All groups share one centre, and each spreads out both ways along 10 directions, with some noise.
Some rows, each with its group after it:
[ 16  14   6 -11   4  14  35 -18   5  -9  11   2  15 -42  30   8  22]  (4)
[-30   6  10 -26   0  -1  -2  17  27  -1  32   3 -21  13   3 -15  -4]  (2)
[-19 -15  24  -4 -30  19 -14   5 -27  -6  -5   2  20  17 -17   5   4]  (3)
[-22 -10  38  -3   7  11 -16   0  28  -2  17  -3 -19 -14 -19   8   1]  (0)
[-20  15  19 -18 -10  -9  18 -14  13   2  14   5  -6 -16  19   1  -2]  (0)
[  3   5  26   5   1 -15  14   8 -21   5 -21   0   0   7  15   2 -13]  (3)
[  0  -5   8  10  21   2 -10  -6  13   5  25   2   0 -22   1   2   8]  (1)
[ 27 -16 -38  -4  -7   7  21 -11  -4   1 -15 -18 -17 -10  42   5   6]  (1)
[ 11   5 -11   6  22  24 -13  -4  10 -10  27  12  38 -15 -25  18  20]  (0)
[-19  21  21   9  -6 -38   9   0  -2   7   1   2   8   1   0   5 -11]  (4)
[-13  14  26  21  16   5  -8  -7  -1  -1  12   7  -7   0 -13 -48   4]  (1)
[-27   3  13 -31 -14  -5  12  -7  -8  16  10   4 -12  13   9  -2  -5]  (4)
[-12   7   9  -1  -7   8   6 -16 -23   7  24   2  28   1   5   1   8]  (0)
[ 10 -14  47  -9  27  34 -10   7  -2   8  12  21  -9 -17   8 -28   6]  (2)
[ -9  -8   4   1   8  -3  -9  -5   6  11   1 -14 -10   7  -6  23  -8]  (0)
[ 28 -12  40  15   9 -15   5   7  12   6  -9  10  -9 -49   9   5  11]  (2)
[ 21  21  -7  -9  12  16   6   6  -3  -8  -6  29  21  -7  -3 -16   5]  (3)
[ 18  -5  19  28  33   4   6  -9  -6   6  19 -16   0 -18  -5 -12  18]  (2)
[-10  -5  22  -7 -21  21  14 -24 -15  -4   0  -4  21 -16  18  29   6]  (4)
[ 14  11  -8  -6  14  19   0  -7 -11   3  18  24  35  -6  18   4   0]  (4)
[  9  10  20  -6   2  -8   9  -3 -13  13   1  26  11 -17  18 -15  -2]  (2)
[ 19 -10   4  -9  13   1   6  31  -8   2  -5   4   3  10   8  -7   3]  (1)
[  8   8  34   5   5   0  17  10 -18  -8  13   2  32  -7  -6  -3  17]  (1)
[ 15 -11  -3   2  32  15  -7  -6   0   9 -10 -12 -21   8   4   5  -6]  (2)
[ 11 -14 -36  23 -18  -6 -28   4  -5  -4   0   5  19   3  -9   9   1]  (2)
[-19 -10  40  16   0   2 -23  16   3  -2  22   1   7   3 -33 -14   7]  (4)
[-12  -3  16  16   2   6 -24  -6  28  -6  10   6  -8 -15  18   0 -13]  (4)
[ 18 -15  12   8  24  11  -9   0   8  10   9   7 -15 -19  11 -11   5]  (2)
[  2 -21  31   4  -4  -2  -2  35  22 -12  13  -2 -21 -19 -17 -32  22]  (1)
[ 31 -27   0  -1  12  30  -5  15  -4 -10 -33  -8  -8   6  -6  12   6]  (2)
[-31  17  -7 -12 -31 -20  26 -10   6 -11  13 -17  11   6  13  15   1]  (2)
[-11   2  16  29  -3 -11   3  -1 -26   3  30  -9  22   2 -16 -24  17]  (0)
[-10  11   5 -12 -28  15   0   5 -16 -16  -8  15  38   8  -2   9   1]  (2)
[ -6  -3  11 -22  26  35 -16  -4  10  -2  21   2  22   4 -23  47   5]  (0)
[-19   0 -11  17 -19 -14 -19 -12 -13   4   4   0  19  13 -22  19  -9]  (0)
[ -6 -13  22   4  19  26 -26  12  12  -5  33   7   1  -5 -24 -15  12]  (4)
[ 12  11  -2  -1  32  12  -7  -1  18  -1  12  13  -6  -9   4 -18  -1]  (1)
[ -5  -3  16 -11   1 -18   2  11   6  12  -5   1  -3  -3   4  24  -7]  (1)
[ -4  -4   0  10   5  14   5   3   6  -5  17 -24  -4  13  18  -2   0]  (3)
[-17   2   7   7 -26  -2  15 -12  -4  -8   5 -12 -20   4  35 -35  -1]  (0)
[-14  14   3  -7  -4 -21  18  -8  -6   8   8   0  -4  -1  -2 -10  -1]  (3)
[  5   5  17  28   9 -31  18  17 -13  -5   3 -24  10  -2 -33  -4  17]  (0)
[-24 -14  26  28 -15   3   3   1  -2 -16   9 -45 -10  17  -3  -1   6]  (3)
[ 11  13  23   3  -2 -13  21  12 -11  -6 -12   3  22 -12   3   9   6]  (3)
[ -3   6   3 -18   8  15  -8 -19  -2  15   7  22  15 -11  27  19 -15]  (1)
[-21  16  -5 -18   8  21   2  12  25 -25  14 -19   1  25 -15  12   1]  (4)
[ -8   1  12 -10 -30   0  17  -4  -1  -4  -7  11 -17 -11  39 -32  -6]  (0)
[  3 -10  38  -1  23  27  -7  11   2 -10 -11 -14  -1   8 -25  13   4]  (2)
[ 33  18   1   4  39  -4   8  15   1  -2 -26  11  -2  -4  -6 -17  -4]  (3)
[  7  12  18   1   1 -33  20  22   1  -1 -15   1  -4  -7 -19 -10   6]  (4)
[ -8  19  21  -5  14  -2   8  22  -2  -7   2   1   8  26   9 -15 -11]  (3)
[ -4 -19   2  23  10   6  -8   2   5  -1   5 -34 -26  16   4  -4   1]  (3)
[ -9 -18  -1  23  -3  27 -14  -5  14 -22  25 -28  -5  -3 -26 -13  25]  (3)
[  7 -21  23   4   5 -10   1  29  -9   8  35  -3   9  -9   6  -9  21]  (1)
[ 12  20  -2 -23  15 -12  22  22   2  -5 -14   7  10   8  -4  12  -4]  (3)
[-13 -15   6 -21 -22 -17   0  21   8   4  -1   5 -14   4   2   9  -4]  (1)
[ 15  12 -12   7  28 -29  -4  25   5   4  -4   2   8   9 -34   5  -1]  (0)
[  7 -14  -4  14  11 -41   0  -4 -21  37  -3 -13 -27   7   0  -4  -6]  (4)
[ -8 -16  -9   5  -4   2 -14  -7   4   5  -5 -12 -19  10 -10   0  -7]  (1)
[ 12   3  -8   2  -3   0  10  -9   5  -4 -11   2  -2 -12  30   6  -5]  (4)

New rows, each followed by its group:
[-20   2   0  -7   2   1  -7   7  22  -5  10 -14 -10  16 -15  15  -7]  (2)
[-30   7  38   4 -16   2  -9 -15  -2  -3  -6   7  -5  -5 -17  -2  -6]  (1)
[ -4  14  10  -8   4  11  22 -22   1   0 -10  -9   6  -9  22  33  -6]  (2)
[ 14 -14   6  18   5 -27  -2  16 -13  16 -10   1 -17  -2 -12 -27   5]  (4)
[ 10  12  29 -11  21  -9   6  40   7  -2  -3  12  10   9   8   8 -11]  (3)
[-25   1  19  -5  -4  -8  -4   3  -6  13  35   8   6   7   6 -12  -5]  (3)
[-16  -7  25  -5   6 -23   2 -20   0  33  15   4 -24 -20  18   4  -5]  (4)
[ 14  -9 -72 -14 -11  22   2  -9  26 -17   1 -14 -11   5  16   5   9]  (1)
[ -4   2 -21  -4  -4 -23 -12  11  29   6  30  18 -12  -7  14 -17  -4]  (2)
[-21  -7  29  10  -9 -15  -2  -2  -9  14  31   0   6 -11 -18  -3  12]  (3)
[-22  15  13 -12  -1 -25  -6  -8  13   8 -24   6 -21   8 -16  22 -28]  (1)
[ -9   7  16  20 -10  -9 -12   0  12  -9   3   9   5 -13  10 -17  -8]  (4)
[  5   4 -17   8  21   4 -18  -2  17   9  29  18 -11  -6  29 -36  -8]  (4)
[  5   3  -2 -29  29  15   1  28  -2  -4   9  -6  15  29 -43  16   9]  (4)
[-11  -1  21 -18  -8 -18  39   4  11   1  -3 -24 -33  -4  16   0   6]  (2)
[ 20 -11  -3  11  11 -33  22  -8 -32  30  -6 -17 -10  -3  -1   0  11]  (4)
[  7   9 -23   1 -17  -8   6  24  -5 -20  -6   2  27  12 -23  -6   8]  (2)
[-17  -9   5  13  -6  26  -7  -1 -26 -14  -5 -20  -4  41 -10 -29  -2]  (3)
[-21 -22  26   7   8 -11 -17  16 -18  22  18 -15 -14  32 -14   3  -8]  (3)
[ 19 -14   3  18  24  18 -10 -17   4  11  19   2 -12 -25  22 -21   7]  (1)
[  7 -14   5   3  17  25  -6 -12   3  -1 -19 -18  -8   6  -2  34  -7]  (2)
[  6   6  13   6  47  -6   8  -4  33   4   5 -23 -22 -11 -11  19  -2]  (2)
[  8  -9  28  -5  -2  -3   1  10  12  -2  -5  12   0 -31 -11   5  11]  (0)
[ 25   2  11  40  21  -8  23  -4  -8  -8 -21 -34 -11  -6  13 -16   4]  (3)
[-11   3  21  17   5  15 -15 -23   3   2  14   9  -9 -14   1 -33   1]  (1)
[-14  -2  -5 -26 -28 -10   4   0   1   9  -1  10  -6   4  24   9 -12]  (1)
[  7  17   4   2  22  10 -23  39  20 -17   2  21  25  17 -28  -9  -8]  (4)
[  9  -4 -21 -29  24  20   0  -4   5  14   1   3  -8  10  13  20  -9]  (4)
[ -3 -24  -4   4 -45  12   5   4 -19 -13  15  -5  13  -3  16 -19  23]  (2)
[  0 -18  27  -1 -15  -6  -6   8  15   0   3   7   7 -33   1  29   6]  (3)
[-17  13   2 -13 -26   0  29 -15   0  -8  -1 -12 -12  -3  40 -16  -3]  (0)
[-10  -7  30   3  -9   5 -15   3 -11   4 -12  12   6   0 -17  10  -7]  (2)
[ -4  -7  -4  13  -1 -21  10  12  15  -1  32 -23 -19  -6  -4 -23  20]  (2)
[ -4   3   5 -15  27  -5   3  -3   8  14   3  -4 -30   9  10  -7 -11]  (2)
[  7 -14 -31   2  -1  18  -6 -22  -6   7   7 -11 -10   2   6   1   7]  (3)
[ 10 -13 -13  29  16  17 -24  11   9 -18  11 -18   7   5 -25  -6  12]  (0)
[-16 -23  18  13 -19   9 -37  14   1   3  37  19   9  -5  -7 -18   8]  (2)
[  2  -7  21 -16  30  20  -3  20  19  -6  24  -2  -6  -6 -35   2  20]  (4)
[  7 -10  20  11  44  -3 -16  -2  26  12  -5 -14 -33  -7 -15  19 -11]  (2)
[-14  16  27   5  22  -3   1  -2  12   5  32   1   7  -8 -11  -7   6]  (2)
[ 21   8 -11   0  15 -26  20  14 -13  10  -5   3  -4  -1  -2 -19   9]  (4)
[  8  10 -38  21  -3   6  12 -14   4 -19   4 -23   5  12  30  -6  -2]  (4)
[  6 -16  28   2  -1   0  -7  18  13   4   6   6   9 -15  32  33  -6]  (3)
[-12   8   0   6  -5 -38  -5  26  28  -3  36   4  -4  -6 -20 -23   9]  (2)
[ -9 -35  17  11  -7  15 -30  -8 -16  19  27   2   6  -5  -4   5  10]  (3)
[ 34   3   2  17  37  16  10 -11  -1  -1 -11  -8   2 -16  12   7   1]  (1)
[  6  21  11 -17  30  -2  26  10  17  -4  15  -1   4 -12  -1   3  10]  (0)
[ -1 -16  35  17  20  22  -9 -17   7   6  12 -15  -7 -17  -3  19   5]  (2)
[-25 -32  17  14  -5  23 -22   4  -1  -1  29 -27 -11  26  28   2  -9]  (3)
[ 10   6 -28  10  27  12 -18 -15  30   3   8   1  -4  -3  41  19 -23]  (4)
[-21 -16  38   4   9  14 -25  39  17  -9  30  -7   0  19 -13   2  -2]  (3)
[ -7  15  -4   0   7  -3  30 -17 -13   3  29 -21  14   1   5   1  14]  (4)
[-18 -16  -2  36 -28 -21 -27  -2 -12   4   5  -7  11   6 -28  12  -1]  (2)
[ 19 -24  14   0   3 -28  10 -13 -35  40 -25  -5 -13 -10   4  34  -4]  (4)
[-12   2   3   8   0   7   0   2   5 -14 -10 -21 -15  18 -26 -17   2]  (3)
[-27 -19  19  -2 -18  33 -19 -22  10  -5  13  -7   4  -6  -7  31   3]  (0)
[ -6  17 -13   9  14 -17   7 -17  18   7  10 -19  -6   2  24  23 -19]  (4)
[ -9  -1  20  25 -17 -10  -5  10  -1 -17 -13 -15  10   5 -18   9  -1]  (4)
[  6 -12   3   0   9  32 -22  11  14 -14  -3   6 -13   3 -14 -22   4]  (1)
[-21  -2   3 -18 -10   7  -3   2  10   4  27   5 -14   6  20 -16  -4]  (2)
[-15   5  -2  -7 -19  31   0 -21 -30  -4   5   2  29  16  17  13  -6]  (2)
[-18   0  17  -5  -9  -3   7   7 -19   0  -5 -12  -3  22 -17  -7   0]  (2)
[-17   8   7  -8 -21 -13  20   1   3  -5   1 -15   0   5   9  11  -3]  (3)
[  8 -24  29   4 -26 -17  -3  -1 -35  23 -18  24  -3 -20   9 -13   4]  (4)
[ -4  -2  23 -13  -2  12  -7  -5 -14  17  15  32   1 -12  27 -27  -7]  (2)
[ -8  15  29 -15   8 -29  25   1  10  14   3  -2 -19 -13   2   7  -2]  (0)
[ 16 -12   9   3  19   3  -6  12  -1  13  33  11  22 -20   4  15  15]  (3)
[-13 -29  22  27 -23  30 -14   0   2 -27   0 -32  -4   4   1   8   8]  (3)
[-12  26 -12   8 -14 -23  30   7   2 -21   7 -23   0  16   0 -31  10]  (4)
